The rows come from 4 hidden closed curves, with some noise, and rows from the same curve form a group. Each curve winds through 8 dimensions. The rows are also pushed far along 5 directions, which tell nothing about the answers.
(in the rows, 128 means zero)
Some rows, each with its group after it:
[129 147 122 147 129 144  98 109 132 131 161 132 128 120 128 144 124 118
  92 136] | (0)
[146 177 131 139 118 113 151 111 125 149 130  98 121 135 126 151 117  97
 133 153] | (0)
[146 158 105 158 137 170 103  77 144 118 192 162 166 124  88 138 135 126
 101 138] | (2)
[137 127  79 141 125  95 131 172 137 121 142  93 124 135 143 124 119  52
 111 148] | (2)
[192 116 124 122 151 191 121 124  83 136  89  95 147 113  70  70 194 142
 166 129] | (1)
[145 112 132 125 113 106 168 174 119 136 130 102 142 152 146 118 127 114
 166 112] | (1)
[163 108  90 153 171 176  81 115 116 128 125 118 120 106 104 124 158 145
 110 138] | (3)
[125 122  90 146 115 107 145 169 117  93 216 154 197 164 107 112 133  83
 137 101] | (0)
[102 160 123 125 105 110 133 114 163 158 111 120  64 136 180 157 102  85
  90 175] | (1)
[132  63 207 124  92 121 128 167  89 106  39  83 103 117 135  94 169 173
 160  76] | (0)
[131 196 119 142 105 122 155  77 163 110 124 146 133 125 115 115 104 102
 154 155] | (0)
[101 152 126 147 101 104 135  93 178 120 147 157 105 145 167 181  88 118
 101 137] | (0)
[149 181  97 140 157 165 103  87 141 135 151 147 128 108 125 105 111 114
 121 159] | (3)
[169 139 108  79 151 123 129 136 110 181  18  36  38 112 142 119 156  87
 129 215] | (0)
[115 114 109 141 136 145  96 118 146 127 155 154 106 131 155 149 111 118
  78 125] | (0)
[147 100 100  73 161 102 107 203  92 149  39  53  88 105 146  74 176 100
 144 185] | (1)
[103 110 135 122 162 160 102 118 121 135 157 171 129 114 121 128 100 154
  95  98] | (1)
[115 124 140 119 130 165  84 100 137 135 122 143  79 118 167 130 123 163
  99 139] | (2)
[106 156  90 161 167 115 124 117 138 119 202 183 196 124  89 159 108 124
 112 115] | (3)
[115 131 178 145  89 121 132 117 143 115 143 134 125 130 152 140 101 146
 123  99] | (3)
[197 180 100 146 122 174 135  78 105 109 125 114 126 142  99  90 155 106
 175 144] | (2)
[130 152 106 139 151 139 132 107 143 135 166 171 187 127 104 142 124 131
 130 112] | (2)
[160 147  49 119 178 137  96 135 122 151 164  95 116 120 134 137 125 100
 111 191] | (3)
[174 145 170 157  92 127 173 116 112 107  70  87 110 136 116  95 131 115
 186 108] | (1)
[115 120 117 115 162 140  90 165 105 170  94  98  82 100 149 111 137  99
  83 151] | (1)
[153 145 153 127 107 143 167  93 127 125  98 140 135 148 114 122 146 144
 175 114] | (0)
[131 132 108 140 126 147 120 118 113 115 185 145 174 134  89 134 146 134
 127 113] | (3)
[124 183  54 130 169 116 125  91 149 131 192 155 165 124  90 171 103 100
 110 170] | (1)
[ 98 131 122 159  80  78 167 150 141 104 220 154 163 185 147 174  98  91
 121  94] | (3)
[120 144  72 124 162 125 127 107 156 147 156 147 128 129 112 168 112 104
  95 170] | (1)
[ 80 106 147 124 109  39 154 198 132 109 145 141 129 163 183 145  96  97
 121 106] | (1)
[167 166  97 134 152 139 114  92 130 122  96  93 113  95  97 117 126 110
 136 172] | (0)
[176 137 169 141 124 160 139 107  89 125  81 103 135 120  93  97 165 151
 173 103] | (2)
[135 122  93 125 162 158  96 121 134 173 138  94 106  99 116 155 125 127
  85 166] | (0)
[ 84 107 146 115 116 110 121 123 172 151 103 141  78 130 180 174 105 139
  84 145] | (2)
[130 136 167 146 128 183 131  70 140 105 132 192 134 119 109  95 100 166
 138  84] | (2)
[181 158 127 131 125 142 136 116  94 128 100  82 129 128 106 107 159 122
 172 138] | (2)
[133  77 130 104 122 102 165 186 106 142  97  61 105 132 112 120 125 106
 141 133] | (0)
[155 149 125 111 148 167 112 116 103 143 102 120 141 110  91  84 175 129
 140 154] | (0)
[122 104 102 148 155 149 115 122 142 110 162 171 142 129 114 127 112 127
 106 107] | (3)
[165 119 170 109 105 154 122 130  97 134  51  73  86 118 142  81 169 157
 170 136] | (3)
[ 83 166 125 152 116  85 135 126 145 120 197 161 113 151 163 170  59  74
  77 123] | (1)
[145 137  31 134 173 131 112 135 151 131 148 141 148 130 117 128 148  81
 115 175] | (1)
[124 118  96 133 163 150 123 127 139 161 164 144 143 125 111 154 122 125
  96 138] | (0)
[107 140 129 122 112 122 104 126 141 153  89  90  64 108 156 143 127 103
  85 173] | (3)
[112  86 112 102 166 155 109 141 110 142 157 160 165 123  99 132 148 165
 115 106] | (1)
[118 135 137 135 117 113 126 153 124 118 160 138 151 135 148 114 120 117
 129 112] | (3)
[174 179  64 113 156 158 118  89 125 128 140 116 105 129 108  99 130  91
 137 199] | (2)
[179 151 129 158  86 124 165 118 125  89  91  81 116 136 103  84 133  73
 169 132] | (2)
[134 126  94 146 130 138 116 119 143 112 160 150 120 144 142 137 115 101
 103 124] | (0)
[141 135 146 151  71 135 178  99 127  96 147 141 136 169 108 126 125 122
 168  91] | (3)
[106  79 167 118 115 155 118 132 126 107 175 174 195 122  94 113 141 188
 125  69] | (2)
[139  72 104 117 121 133 129 160 105 113 129 104 129 147 112 122 162 132
 138 116] | (3)
[162  99 110 115 170 175  79 149  84 130 112 128 182 107  83  80 232 170
 147 135] | (3)
[147 148  88 125 149 165 145  92 144 130 150 174 156 140  96 112 126 109
 137 133] | (2)
[121 137 169 133  94 147 131 109 146 139  91 118  86 117 148 114 112 117
 111 124] | (2)
[150  96 125 137 120 113 133 152 122  96  80  94 119 120 118 101 142 116
 149 120] | (3)
[137 215 106 125 135 151 144  49 170 144 163 173 135 130 118 133  94 112
 131 179] | (1)
[119 135 159 124 146 164  86 116 100 138  98 147 130 101 109 101 174 153
 108 125] | (1)
[144 118  58 156 173 144  73 140 137 114 167 138 148 110 121 124 138 102
  87 143] | (2)

New rows, each followed by its group:
[152 134 165 131  94 128 142 115 120 100  93 105 106 131 140 101 125 140
 167 114] | (1)
[ 85  61 143 111 162 134  86 177  99 135 159 158 138 119 139 131 122 163
  82  77] | (1)
[160 112 118  99 116 136 129 129 111 100 102  94 119 130 109  91 160 143
 171 150] | (2)
[140 136 119 132 140 156  96 118 108 138 159 132 132 132 135 137 146 145
 117 126] | (2)
[184 206  96 167  92 168 174  42 140  95 153 139 138 155  73 108 126  82
 174 145] | (3)
[107 155 115 141 162 117  94 125 132 141 119 141 121  98 134 136 119 113
  90 146] | (1)
[162 151 134 160 105 147 147 107 125 123 131 122 162 137 106 126 154 133
 165 114] | (1)
[132 105 124 142 116 102 134 172 120 130 162 111 166 148 140 151 147 128
 134 108] | (1)
[127 123  87 119 167 113  86 183 101 143  90  92  98 105 143  96 158  74
  96 165] | (1)
[109  68 103  87 159 111  89 204 109 144 140 110 168 111 123 119 172 135
 103 138] | (2)
[147 103  72  91 150 123  93 155 117 122 128  81 118 117 119 116 158 121
 123 187] | (2)
[111 111 159 103 120 127 109 134 110 123 100 112  80 117 150 114 112 140
 114 121] | (1)
[189 179 104 158 129 154 145  86 111 121 142 108 139 138  89 121 136  95
 154 139] | (2)
[103 109 135 134 167 133  74 156 108 140 104 140 138  92 130 119 160 150
  94 113] | (1)
[137 120 135 130 110  98 153 151 129 107 113  99 113 135 121 109 114  91
 136 138] | (2)
[172  89  70 118 130 108 154 169 107  89 108  90 151 151  99  99 172 111
 192 133] | (3)
[156 157 139 155  91 137 156 107 121  82  92 143 128 148 120  72 146 100
 183 104] | (1)
[138 141  84 143 154 140 126 110 141 124 125 149 157 119  98 132 145 126
 138 133] | (1)
[128  61 192  93 130 155 138 146  91 132  71 123 109 126 110  96 152 181
 144  86] | (1)
[118 156  73 136 177 128  91 125 140 157 135 133 143  97 117 153 141 112
  93 167] | (1)
[154 104  27 126 189 139  71 165 124 148 116  96 146 102 108 130 197 102
 101 184] | (1)
[118  93  87  99 128  95 130 152 150 123 144 106 111 139 139 155 113 108
 107 167] | (2)
[102 151 112 131  90 100 173 122 170 124 151 131 113 145 134 137  80  81
 128 152] | (0)
[134 126 119 119 138 150 117 117 135 175 107  79  80 102 127 151 115 126
  98 166] | (0)
[156 168 108 167 154 168 113  93 110 112 156 161 171 117  75 101 147 115
 131 112] | (1)
[135 177 135 133 126 137 144  88 143 131 142 158 152 133 114 125 129 134
 148 144] | (3)
[118 125  95 145 166 123 115 131 133 109 161 180 205 120  90 130 154 150
 137 113] | (3)
[129  94 115 115 143 151  89 150 122 120 108 127 106 115 138  87 153 126
 108 142] | (2)
[126 181 173 150  74 148 174  54 139 121 144 145 117 146 106 143  92 135
 150 109] | (3)
[115  84 159 139 101 132 136 156 122  83 154 171 181 146 117  88 146 149
 148  63] | (2)
[137  93 127 129 143 118 111 176 103 136 138  92 111 130 151 132 125 129
 113 122] | (3)
[142 146  82 116 134  92 146 150 129 119 164 108 171 136 104 126 127  89
 146 157] | (2)
[120 122 159 147 111 113 128 126 133 110 120 125 128 122 134 140 115 144
 129 101] | (0)
[125 134  95 139 140 139  98 115 161 143  91 102  69  97 147 132 113 100
  86 175] | (0)
[148 100  77 132 138 138 102 129 134  97 150 130 151 133 121 130 158 141
 135 132] | (2)
[101 103 148  92 124 127 117 135 142 152 125 105 100 106 131 137 101 135
  88 149] | (2)
[158 174 125 142 124 173 117  72 117 104 108 149 125 123  91  81 162 111
 142 142] | (1)
[109 125 113  92 161 117 114 124 123 150 120 108  78 110 124 153  95 115
  83 167] | (1)
[131 154 167 122 110 178 138  66 133 139 141 167 114 141 120 123 121 153
 127 122] | (2)
[ 90 112 171 138 139 120  99 155 114 146  90 135 114 102 152 129 138 149
  98 101] | (1)
[163 118 127 133 145 121 148 157  84 135  98  75 100 133 118 110 132 112
 157 131] | (3)
[118 128  86 115 172 125  95 159 147 196 134  91  84 105 173 159 100  94
  64 185] | (1)
[ 92  82 147 111 104  86 115 183 114 118 178 125 152 150 164 160 133 152
 114  97] | (1)
[127 133 112 125 129 169 107  91 139 146 139 127  93 124 120 143 129 125
  92 158] | (3)
[144 153 151 105 154 210  90  52 124 160  88 135  55  96 136 109 111 172
 108 153] | (2)
[147 132  91 115 157 123 146 142 140 141 117 115 106 131 136 111 101  89
 133 159] | (1)
[102  58 136 112 123 117 129 199  88 122 152 132 150 151 127 116 155 136
 124  80] | (3)
[132 132 118 152 117  68 169 162 125  94 183 137 186 164 113 144 116  98
 154 107] | (2)
[146 134 116 100 135 160 103 116  97 134 110  98 103 115 105 100 157 120
 122 157] | (1)
[ 91 100 245 128  55 114 164 114 145 107  55 142  63 145 183 122 100 178
 150  79] | (2)
[116  95  95  84 176 132  74 169 100 140 153 134 177 107 115 120 180 165
 114 142] | (1)
[103 111 105 118 170 122  70 175 110 144 107 127 109 102 152 109 153 108
  78 150] | (1)
[113 122 194 143  62 112 176 125 138  89 111 150 106 164 161 102 101 129
 164  79] | (2)
[133 124 145 131 142 163  89  94 129 150  64 110  90  91 116 136 163 156
 100 152] | (1)
[155 185  89 132  94  83 172 109 141 104 149 106  99 171 157 147  82  49
 149 157] | (0)
[124 170  97 160 159 131 103  90 162 147 111 131 100  97 134 159 104 105
  88 166] | (1)
[120 176  73 144 148 126 101 118 155 135 150 145 127 116 147 129 120  85
 101 174] | (3)
[127 134 159 139 110 185 118  61 154 145 143 149 107 121 120 156 107 156
  92 117] | (2)
